The rows of a group lie close to one hidden flat surface of 6 dimensions, which may be shifted away from zero. Surfaces can cross.
(in the rows, 128 means zero)
Some rows, each with its group after it:
[137 112 144 102 149 140 165 159 135] -> Y
[138 122  99  79 174 150 111 153  88] -> W
[110  90  92 167 167 123 162  86 135] -> L
[158  94 196 173 114 160  95 154 140] -> Y
[123 139 107 159 132 115 136 110 164] -> W
[124  96 146 105 111 113 185 120  65] -> Y
[101 116 156 107  71 127 103 172 115] -> W
[131 128 134 164 160 175  81  65 140] -> B
[157 135 104  86 122 200 112 160 119] -> B
[100 103 162 139 131 172 153 125 183] -> B
[164 171 149 105  86 119 123 137  99] -> B
[141 155 116  77 140 117 161 137 114] -> Y
[128  83 149 141 196 146 160 101 119] -> W
[147 170  79  86 146 117 122 147 117] -> Y
[ 82 109 148 126 111 157 161  69 120] -> L
[113 156  97 124 148 148  62 112 143] -> W
[ 91  96 110 132 135 130 158 119 138] -> L
[ 93 138 164 115  94 121 128 116 129] -> L
[123 140 181  92  87 130 137 158 125] -> L
[120 148  80 136 149 104 126 133 165] -> B
[125 154 124 123 141  91 108 116 117] -> W
[147 172 133 121 126 143  91  82 107] -> B
[110 109 113 140 120 106 153 105  95] -> Y
[152 168 188 109 102 116 149 104 111] -> Y
[133 132  63  92 131 167 113 151 104] -> B
[ 77 158 119 145 136  65  63 117 163] -> L
[142 152  75 124 167 121  79 122 123] -> L
[116 174 161 126 107  62  91 119 119] -> W
[ 93 114  78 124 166  55 131 153 120] -> W
[141 140 130 168 106 181 133  92 185] -> W
[ 79  98 144 152 139 191 118  52 129] -> B
[140  95 131 151 109  67 153 181 105] -> Y
[188 184 132  87 112 143 111 173 141] -> B
[ 73 122 122 123 109  99 147 117 139] -> L
[ 95 124 180 135  97 141 156  53 105] -> L
[134  57 167 179 108 151 120 136 103] -> Y

New rows, each followed by its group:
[187 138 147 139 152 148 132  90  97] -> L
[ 97  76 144 169 177  92 176 109 144] -> W
[ 99 116 117 164  97 154 120 131 189] -> W
[131 130 119 120 138 101 118 181 152] -> L
[116 182  91  95 143 118 127 132 168] -> B
[115 143  84 114 122 159  81 144 148] -> W
[ 84 111 130 119 165 122  63 140 115] -> W
[135 126 126 166 122 127 167 103 171] -> W
[147 109 126 131  97 124 200 150 139] -> W
[142 168 126  78  93 100 150 156  97] -> L
[164 180 143 151  69 135 151 101 169] -> W
[134  99 190 135 145 147 149 108 110] -> W
[152 132 182 147 103 138 135 140 155] -> B
[129 176 130 156 158  98  96  72 149] -> W
[156 141 134 141 119  60 170 127 114] -> L
[126 149 139 112 121 115  96 144 135] -> L
[131  89 191 169 128 147 171  69 122] -> L
[178 160 120 130  91 106 100 124  66] -> B
[136 182 122 160 147 107  86  48 123] -> B
[116 139 164  98  80 119  88 156 103] -> W
[ 96  94 139 120 124 159  92 154 133] -> W
[140 142 198 127 115 156 149 145 198] -> B
[115  84 170 130 134 164 131 128 120] -> W
[ 73 111 108  96 113 165 168  80 109] -> L
[152 141  82 117 132 109 125 172 138] -> B
[118 115 132 167 126  45 183 121 139] -> L
[157 141 180 173  88 125  80 118 127] -> Y
[129  69  82 171 155 167 104 138 136] -> B
[156 156 165 133 118 167  92  88 108] -> B
[115 133 160  99 128 140  73 135  99] -> W
[ 75 119 107 122  58 112  97 197 154] -> W
[101  92 115 165 123 128 169 126 172] -> W
[137 119 140 137 172  67 169  99 107] -> W
[151 162 131 147 106 144 122  95 155] -> W
[141 112  70 134 146 142 112 153 135] -> B
[ 93 120 171  82  87 183 149 132 111] -> L
[162 174 128 135 147 142  84  90 130] -> B
[144 142 159 161 148 152 101  97 163] -> B
[174 108 119 130 146 163 166 110  97] -> L
[114  98 147 132 144 101 152 129 117] -> W
[121 119 143 105  92 170 155 147 127] -> B
[ 67  96 165 168 137 108 105 112 157] -> W
[159 150 114 138 142 107 141  83  95] -> L
[156 150 190 102  85 162 160  73  67] -> L
[131  78 122 138 136 130 140 159 108] -> Y
[138 156  80 115 161 134  88 109 116] -> L
[112 139  66 123 160  77 124 148 134] -> W
[145 152 155 145 145 124 119  77 128] -> W
[145 102  92  84 113 156 154 187 105] -> W
[165 139 111 100 172 150 125 113  98] -> W
[128 129  61 140 161 125 101 151 166] -> Y
[100 115 156 109 132 105 107 144 102] -> W
[153 177 179  81  89 116  95 163 109] -> L
[107 120 178 143 122 178 125  72 151] -> B
[104 141 120 124 104  75 182  85  89] -> Y
[129  92  99 100 168 137 153 156 101] -> W
[147  95  78 165 131 121 103 138 101] -> B
[145 122 130 179 111  73 134 139 134] -> B
[136 144 116  85 116 182 130 147 134] -> B
[115 103 107 179 156 143 109  96 150] -> B
[152 107 154 139 135 142 152 143 128] -> L
[109 128 110  88 129 137 114 184 145] -> L
[105 135  81 135 137 119 130  86 128] -> Y
[110 123 130 100 131  75 213 127 110] -> Y
[108  82 157 128  84 176 158 134 110] -> B
[ 78  89 127 163 152  89 145 129 154] -> W
[125 155 135 129 158  88 157 139 193] -> Y
[185 143 124  97 110  93 193 167  93] -> L
[166 130  70  87 132 112 203 146  89] -> L
[136  70 166 151 126 125 161 156 115] -> Y
[132 140 212 134 140 156  88  79 108] -> W
[ 95 131 144 158 144 105  77 131 168] -> L
[141 181 114  96 129 126 124 133 162] -> B
[111  77  93 116 113 185 135 143  97] -> B
[134 120 116 137 146 156 129 154 197] -> B
[107 106 103 145  94 109 166 163 169] -> W
[122 101 134 121 104 146 139  93  61] -> Y
[123 154  97 117 105 150 113  63  68] -> Y
[ 77 131 115  88  89 120 174 125 128] -> B
[134 114 166 159 135 122 132 139 172] -> Y
[127 157 106 109 167 163 129 119 170] -> Y
[129 137 148 123 112 132 140  92  95] -> Y
[139 120  91 164 181 142  87  96 134] -> L
[138 150 120 162 154 112 118 115 166] -> B
